All groups share one centre, and each spreads out both ways along 5 directions, with some noise.
In the rows, zero is written as 128.
Some rows, each with its group after it:
[159 122 125 134 122  85 140 127 127 130 133 133 128 150]
(3)
[161 145 127 125  92  91 129  73 138 135 122 158 155 210]
(0)
[167  92 152 166 114 122 145 161 156 125 186 106 142 126]
(0)
[166 116 155 105  99 127 145 139 196 138 158 108 145 157]
(4)
[ 56 130 155 127 142 181  73 129 128 154 161 102 145 119]
(1)
[169 113 110 170 169  76 128 167  57 118 167 152 136 110]
(1)
[143 150 153 109 145 133 117 158 146 136 146 130 146 106]
(5)
[142 100 131 117 118 122 151 145 146 126 124 101 104 114]
(1)
[147 107 150 159 123 103 150 159 131 119 122  94 127 105]
(0)
[207 108 132 187 108  27 158 124 133  69 121 122 135 190]
(2)
[130 165 164 122  94 115 113  84 144 130  92 131 162 181]
(5)
[114 109 146 114 170 111 112 158 117 151 170 106 114  92]
(4)
[148 123 147 141 149 117 111 147 143 131 166 131 135 140]
(2)
[133 138 155 146 159 135 119 169 112 116 172 116 162  97]
(5)
[128 149 148 143 144  98 134 150  78 106 130 131 155  99]
(5)
[126 150 155 122 108 133  98 105 151 143 115 124 161 174]
(1)
[109 155 147  89 127 156 119 124 139 177 128 136 146 113]
(2)
[125 169 133 128 145 126  99 115 104 137  98 157 142 150]
(4)
[122 122 130 144 109 104 103  93 124 150 135 126 131 180]
(5)
[169 133 124 125 100 123 103  99 149 142 175 159 165 199]
(0)
[124 109 164 160 156 150 112 193 122 140 171  87 139  72]
(0)
[165 121 127 168 119  78 135 127 107 108 137 126 141 150]
(2)
[147 141 150 148 101  95 128 113 119 118 103 126 156 164]
(5)
[125 136 136 183 146 142  71 125  89 133 181 145 175 149]
(4)
[124 143 136 133 133 106 109 123  98 141 121 139 134 134]
(2)
[130 134 141 186 138 101 122 137  65 114 125 123 153 104]
(3)
[102 139 162  87 131 165 108 124 183 151 130 106 130 143]
(1)
[ 94 137 123 164 164 116  87 137  54 135 142 141 142 107]
(4)
[167  93 143 156  95  62 163 108 127 112 132 107 133 145]
(4)
[145 123 127 185  82  70 124  61  90 104 130 125 173 208]
(3)
[122 172 136 113 199 110  78 154  81 168 146 179 143 130]
(1)
[121 131 141 148 143 128 101 143 107 145 170 124 152 128]
(2)
[118 165 145  69 154 127 107 130 151 166  97 141 120 143]
(3)
[141 165 162 105 125 130 136 144 173 127 119 128 145 127]
(5)
[189 115 148 129 104 131 147 156 176 124 155 130 146 137]
(4)
[177 164 145 126 112  82 128 115 137 140 112 149 163 177]
(1)
[135 132 172 176 128 170 102 143 140 129 188 103 179 122]
(3)
[166  90  76 147 149 107 103 125  69 143 225 186 150 154]
(0)
[127 158 122  81 152  79 132 130 113 143  78 154  99 131]
(3)
[145 126 125 113 164  82 137 157 101 136 109 142 101 106]
(2)
[110 121 155 171 147 129 106 160 105 127 161  89 142  96]
(0)
[153 144 127 100 131  89 158 148 140 136  90 145 109 123]
(3)

New rows. What belongs after each?
[118 121 126 245 117 129  63  89  50 113 188 139 192 178]
(4)
[167  83  86 115 130  51 143 122 112 124 176 142 100 176]
(3)
[168 126 156  83 103 101 174 139 196 137 111 112 114 144]
(4)
[151 105 171  58 102  67 181 142 202 148 120  67  91 117]
(4)
[ 92 111 156 144 132 102  96 118 112 138 174  95 142 122]
(4)
[240 138 116 163 114 161 137 165 162 110 150 182 165 154]
(4)
[ 97 197 143  95 153 135  95 106 121 155  78 156 136 150]
(4)
[115 166 179 116 156 176 107 172 150 152 126 122 151  86]
(3)
[120 126 119 152 148 130  81 109  87 145 203 155 151 153]
(0)
[ 70 177 182 114 140 153  75 102 130 154 101 112 152 147]
(0)
[ 83  92 151 221 189 122  95 188  40 125 184  67 143  44]
(0)
[207 125  95 100 116  64 167 111 129 131 129 177 119 174]
(0)
[121 128 149 141 110  95 124 102 126 136 136 102 151 150]
(4)
[178  65 111 169  59  65 139  70 150 145 142 111 131 225]
(5)
[135 109 124 145 116  99 112 110 119 153 144 127 127 160]
(5)
[134 127 135  76 175 152 135 178 146 178 147 139 106  71]
(2)
[ 90 145 105 213 169 128  59 119  17 126 171 156 175 138]
(4)
[106 162 161 124 164 137  64 121 107 158 146 147 167 154]
(1)
[106 110 151 194 124 107 106 129  87 116 152  91 157 130]
(0)
[102 153 157 118 125 150 102 100 131 165 143 122 163 147]
(2)
[ 99 145 159  79 135  97 131 126 147 161 102 103 114 125]
(4)
[115 145 105 165 121  84  91  68  50 129 148 163 167 192]
(0)
[119 175 141  72 201 128 132 193 108 134 103 143 120  62]
(5)
[131  95 118 176  95  74 161 101  89 104 107  97 132 140]
(1)
[132 123 141 134 102 115 138 112 142 125 111  98 123 129]
(1)
[ 87  87 135 132  99 130 152 111 153 120 104  70  98 107]
(1)
[112 140 138 182 163 123 106 170  61 103 182 120 168  82]
(5)
[132 157 142 154 165 108 129 171  70 110 135 134 152  83]
(5)
[161 107 119 147 182  83 128 189  99 108 170 132 112 103]
(2)
[189 182 137  97 176  83 106 165 123 158 125 195 155 151]
(1)
[141 145 154 109 138 175 105 151 177 147 165 141 153 145]
(4)
[200 148 141  95 165  99 123 178 143 152 155 161 139 132]
(1)
[125 136 127 164 114  99  98  90 100 132 144 138 166 176]
(0)
[110 144 138 120 114 130 119 112 101 159 116 135 148 126]
(2)
[168 126 124 217 111 107 114 110  77  98 138 147 177 169]
(4)
[108 143 164  79  85 214 117 113 183 200 178 113 166 108]
(2)
[125  67 109 180 149 146  75 145  94 161 239 122 141 128]
(5)
[111 101 156 151  94  89 115  97 123 129 167  86 150 153]
(4)
[132  83  97 163 110  91 111  93  98 151 162 132 123 166]
(5)
[116 124 123 113 142 108  93  98 124 175 115 142 106 160]
(5)
[168 127 146 175 130  63 103 123 141  89 138 118 140 198]
(2)
[120 125 135 152  97 134 121 100 103 154 144 129 167 124]
(2)
[ 99 134 149 103 128 180  89 126 139 179 165 126 157 123]
(2)
[163 164 135 126 121  67 130 109 122 130  90 145 148 170]
(1)
[148 122 128 144 153 140 110 161 121 131 173 137 153 123]
(4)
[120  86 142 152 119  64 140 130 104 127 164  89 126 118]
(4)
[ 83 125 204 175 150 192  76 163 147 138 183  70 164 108]
(0)
[116 141 139 106 101 142 137 101 118 169 116 125 153 116]
(2)
[184 147 140 103 144 111 131 169 158 154 143 151 136 133]
(1)
[100 163 150 143  89 108 115  63  96 151  85 136 164 175]
(2)
